The first 5 rows are patterns. Each new row is the sum of 2 different patterns, raised or lowered, with some noise. Before adding, each is slid sideways (what falls off one end comes back at the other) and multiplied by a number that may be negative. Names go in the order of the patterns.
In the rows, 100 means zero.
Known rows, each followed by the names of its patterns:
[ 66, 103, 103, 105,  63, 115,  91, 101, 100, 122,  80, 103,  92, 102, 125,
 113, 104,  75,  86,  89, 105, 104, 114,  75, 124,  94,  96, 106, 117,  97,
  88,  86,  97,  91, 103]
B
[ 96,  97,  85,  77, 123,  74, 110, 102,  86,  85, 114,  95,  80,  74, 119,
  89, 132,  76, 123, 100, 105, 103,  99,  61, 111, 143, 110,  77, 104, 107,
  82,  84, 104,  74, 104]
P
[ 86, 105, 101,  97, 114, 101,  99, 106,  99,  92, 112,  89,  84,  93, 124,
 119,  86,  80, 101,  94,  85, 108, 131, 102,  94,  82,  94,  83, 123,  96,
 113, 122, 122,  91,  92]
G
[ 95, 108, 101,  90,  89,  96,  94, 108, 106, 128, 111, 117,  70, 127, 108,
 109, 108,  92,  77, 114,  77,  98,  93,  85, 114,  97, 117,  87, 102,  83,
  73,  97,  64,  95,  76]
R
[ 78, 135,  89,  97,  93, 102,  97, 100,  88, 108,  98, 104,  88, 108, 103,
 106,  86,  86,  69, 113, 100,  82,  87, 106,  98,  90,  98,  82, 111,  88,
 102,  70, 127,  84,  94]
X

New rows, each followed by the names of its patterns:
[107, 107,  90, 141, 111, 114, 117, 138, 137, 150, 115, 140, 110, 120, 127,
 124,  86, 131, 147, 122,  74, 110, 108, 127,  81, 114,  88, 113, 120, 133,
  92, 117, 139,  99, 138]
P R
[117, 112,  66, 103,  80,  71,  99,  68,  84,  91,  67, 101,  81, 112,  69,
  86,  66,  73,  96,  78,  72,  65,  97, 106,  83,  79,  85,  85,  95,  86,
 102, 111, 121,  81,  71]
R X
[ 66,  74,  89,  68,  91,  83,  79,  79,  67, 110,  59,  99,  91,  80,  67,
  92,  68,  78,  68,  95,  72, 118,  66, 102,  86,  83,  96,  81,  55,  82,
 139,  89,  65,  80, 113]
P X
[ 97,  69,  92,  67,  90,  59,  58,  70,  66,  87,  90,  64,  84,  95,  83,
  65,  77,  83,  86,  97,  86,  95,  87,  83,  72,  98,  89, 103,  41,  72,
  89,  68,  75,  76,  68]
R X
[ 67,  92,  78,  97,  71,  82,  73,  99, 104,  72,  88,  93,  78,  76,  88,
  76,  96,  78,  80,  56,  93,  66,  70,  82, 100,  70,  77,  74,  90,  95,
  78,  86,  91,  86,  96]
R X
[105, 153,  97, 134, 130, 103,  90, 133, 120, 112,  99, 149, 100, 153,  92,
 131, 108, 130, 127, 127,  82, 130, 164, 124,  99, 125, 123, 104, 109, 119,
 100, 133, 120, 106,  97]
P G
[ 94,  93, 102, 126,  87,  91,  93,  84,  93, 114, 108,  70,  99, 111,  91,
 127,  96, 115,  93,  96, 102,  93,  75,  87, 134, 110,  88,  79, 116,  83,
  90, 104,  97,  90, 100]
B P
[107,  87, 101,  93,  93,  95, 112,  80, 105, 105, 112,  71,  78, 100, 122,
 107, 126,  96,  90,  86, 104,  95, 110, 107, 112,  92,  90,  94,  76, 104,
  80, 115, 112, 111,  65]
G X
[104, 118, 114, 141, 100, 105, 110, 112, 120,  94, 111, 125, 120,  94, 121,
 117, 122, 123, 124,  93,  98, 120, 120, 124, 118, 125,  99, 101, 109, 108,
 129, 119, 101, 113, 132]
B X
[ 94, 115,  91,  95,  77,  77,  84,  63,  77, 112, 105, 103,  87,  94,  97,
  92, 102, 117, 100, 110,  84, 105, 112, 118, 110,  71,  66, 118, 100,  95,
  99, 101, 101,  71, 108]
G R
[ 89, 118,  80, 102,  99, 102,  90,  93,  87,  88, 115,  77,  95,  96,  83,
  73, 101,  94,  89,  84,  64,  88,  95, 130,  90,  98,  97,  93,  72, 109,
  76,  95, 105,  74,  84]
B X
[ 84, 109,  95, 133, 107,  96, 101,  75,  91, 113,  83, 120, 114,  96,  86,
 108, 113, 128, 115, 138, 113, 152,  82, 128, 110, 149, 103, 111,  90, 120,
  70, 125, 101, 103, 118]
B R
[127,  89, 124, 109, 115,  93, 106,  97, 107, 122, 123,  96, 100, 102, 105,
  94, 120, 124, 106,  99, 104, 111, 115, 114, 106, 127, 132, 119, 102, 108,
  99, 123, 101, 113, 116]
G X
[123, 106, 106, 106, 129, 124, 135, 101, 119, 146, 124,  84, 114, 146, 102,
 119, 112, 111,  97, 124, 109, 115, 117,  84,  97, 102, 143, 132, 142,  97,
 108, 112, 142,  85, 117]
B X
[129,  90, 113, 106, 109, 121, 116, 118, 126, 150,  87, 125, 122, 123, 109,
  96,  90, 111,  92, 106, 103,  90, 114, 121, 114, 105, 116,  88,  77, 115,
  75,  97,  74, 116, 114]
P R
[ 75,  85,  88,  97,  75,  85,  74,  87,  70,  96,  66,  96,  75,  78,  34,
 109,  80,  71,  75, 107,  71,  79,  79,  72, 114,  85,  91,  43, 100,  65,
  84,  69, 127,  58, 100]
B X
[136,  96, 130, 120, 112, 122, 138, 106, 125, 124, 115, 146, 143, 132,  88,
  98, 126, 141, 123, 136, 119, 132,  95, 119, 131, 146, 125, 129,  95, 125,
 107, 108,  84, 133, 131]
B G
[105, 142, 102, 105, 100, 148,  88, 116, 102, 112,  82, 123, 100, 122, 112,
  97,  87, 102, 137, 127, 113, 102, 107,  95, 140,  77, 118, 110, 116,  74,
 117, 120, 131,  91, 120]
B X
[ 96,  90, 103, 107, 117,  95, 116,  96, 114, 104,  77,  97, 105, 125,  88,
  99, 120,  97, 115, 110, 140, 106,  90,  86, 104,  96, 120, 101, 103, 112,
  96,  86,  83, 113,  84]
G R
[127, 110, 113,  85, 109,  82, 130,  60, 131,  96,  94,  71, 134, 107, 116,
 101, 114, 100, 136,  93, 107,  98, 142,  81, 119, 106, 108,  71, 112,  77,
 121, 101,  66,  81, 105]
B X
[105,  91,  93, 119, 109,  89,  84, 108, 104, 131, 103, 118,  82, 111, 103,
  68,  97, 101, 105, 120, 105,  90, 105, 101, 115,  91, 101,  81, 122,  75,
 108, 110, 103,  81, 106]
P G
[ 64,  94,  83,  72,  59,  88,  69,  77,  78,  74, 108,  69, 103,  56, 120,
  68,  69,  59, 119,  77,  79,  77,  77,  74,  64,  63,  78,  97,  68,  64,
  83,  78,  91,  80,  59]
R X
[120, 113, 137, 104, 152, 137, 145,  70, 161, 126, 135, 133, 136,  89, 141,
  99, 126, 140, 123, 143, 105, 130, 106, 131, 114, 112, 103, 111, 116, 101,
 125, 147, 125, 107, 105]
B R
[142, 102, 111, 111, 123,  97,  81, 105,  90, 134, 119, 118,  99,  92, 117,
 113, 101, 117, 105,  96, 108, 111, 106, 105, 128, 111, 131, 122, 124, 110,
 111, 141,  99,  92, 118]
B P
[136, 147, 135, 110, 160, 145, 127, 127, 110, 108, 135, 105, 131, 118, 111,
 140, 122, 132, 121, 119, 101,  98, 137, 107, 110,  94, 120, 128, 116, 120,
 135, 122, 115, 119, 125]
G R
[ 79,  86,  97, 108, 105,  76,  76, 118, 107,  67, 116,  80,  78, 105,  98,
  74,  92,  74, 109, 116, 119,  89,  74,  69,  63,  97,  71, 104,  53, 113,
  95,  91,  93, 101,  88]
B R
[135, 126, 143, 138, 109,  95, 133, 102, 113, 122, 129, 134, 117, 126, 109,
 114, 121, 100, 127, 107, 130, 100, 114, 122, 126, 116, 112, 127, 117, 129,
 131, 142, 127, 142,  95]
G R
[128,  91,  84, 113,  64, 107,  91, 102, 122, 120,  94, 110, 122, 113, 100,
 102, 153, 139, 130,  88, 151, 115,  98, 120, 111, 105, 132, 104,  92, 110,
  88, 109,  93, 139, 107]
G R
[135, 116, 110, 136, 127, 119, 141, 118, 115, 125, 135, 144,  89, 132,  92,
 124, 134, 121,  97, 127, 135, 136, 101, 117,  97, 132, 100, 101, 131, 105,
 116, 139, 133,  74, 108]
P X
[ 92, 111, 128,  96, 138,  91, 107,  95, 101, 124,  57, 124,  80,  99, 121,
 118,  82, 101, 119, 124,  90, 117,  88, 132,  91,  86, 113, 104, 111, 145,
  86,  47, 101, 112,  98]
P R
[106,  94,  93,  94,  41,  99,  89, 116, 118, 122,  75,  97,  89,  78,  93,
 120, 138, 128, 118,  75, 133, 100, 112, 112,  91,  83, 126,  73, 113, 113,
  97,  96,  85, 133, 112]
G R
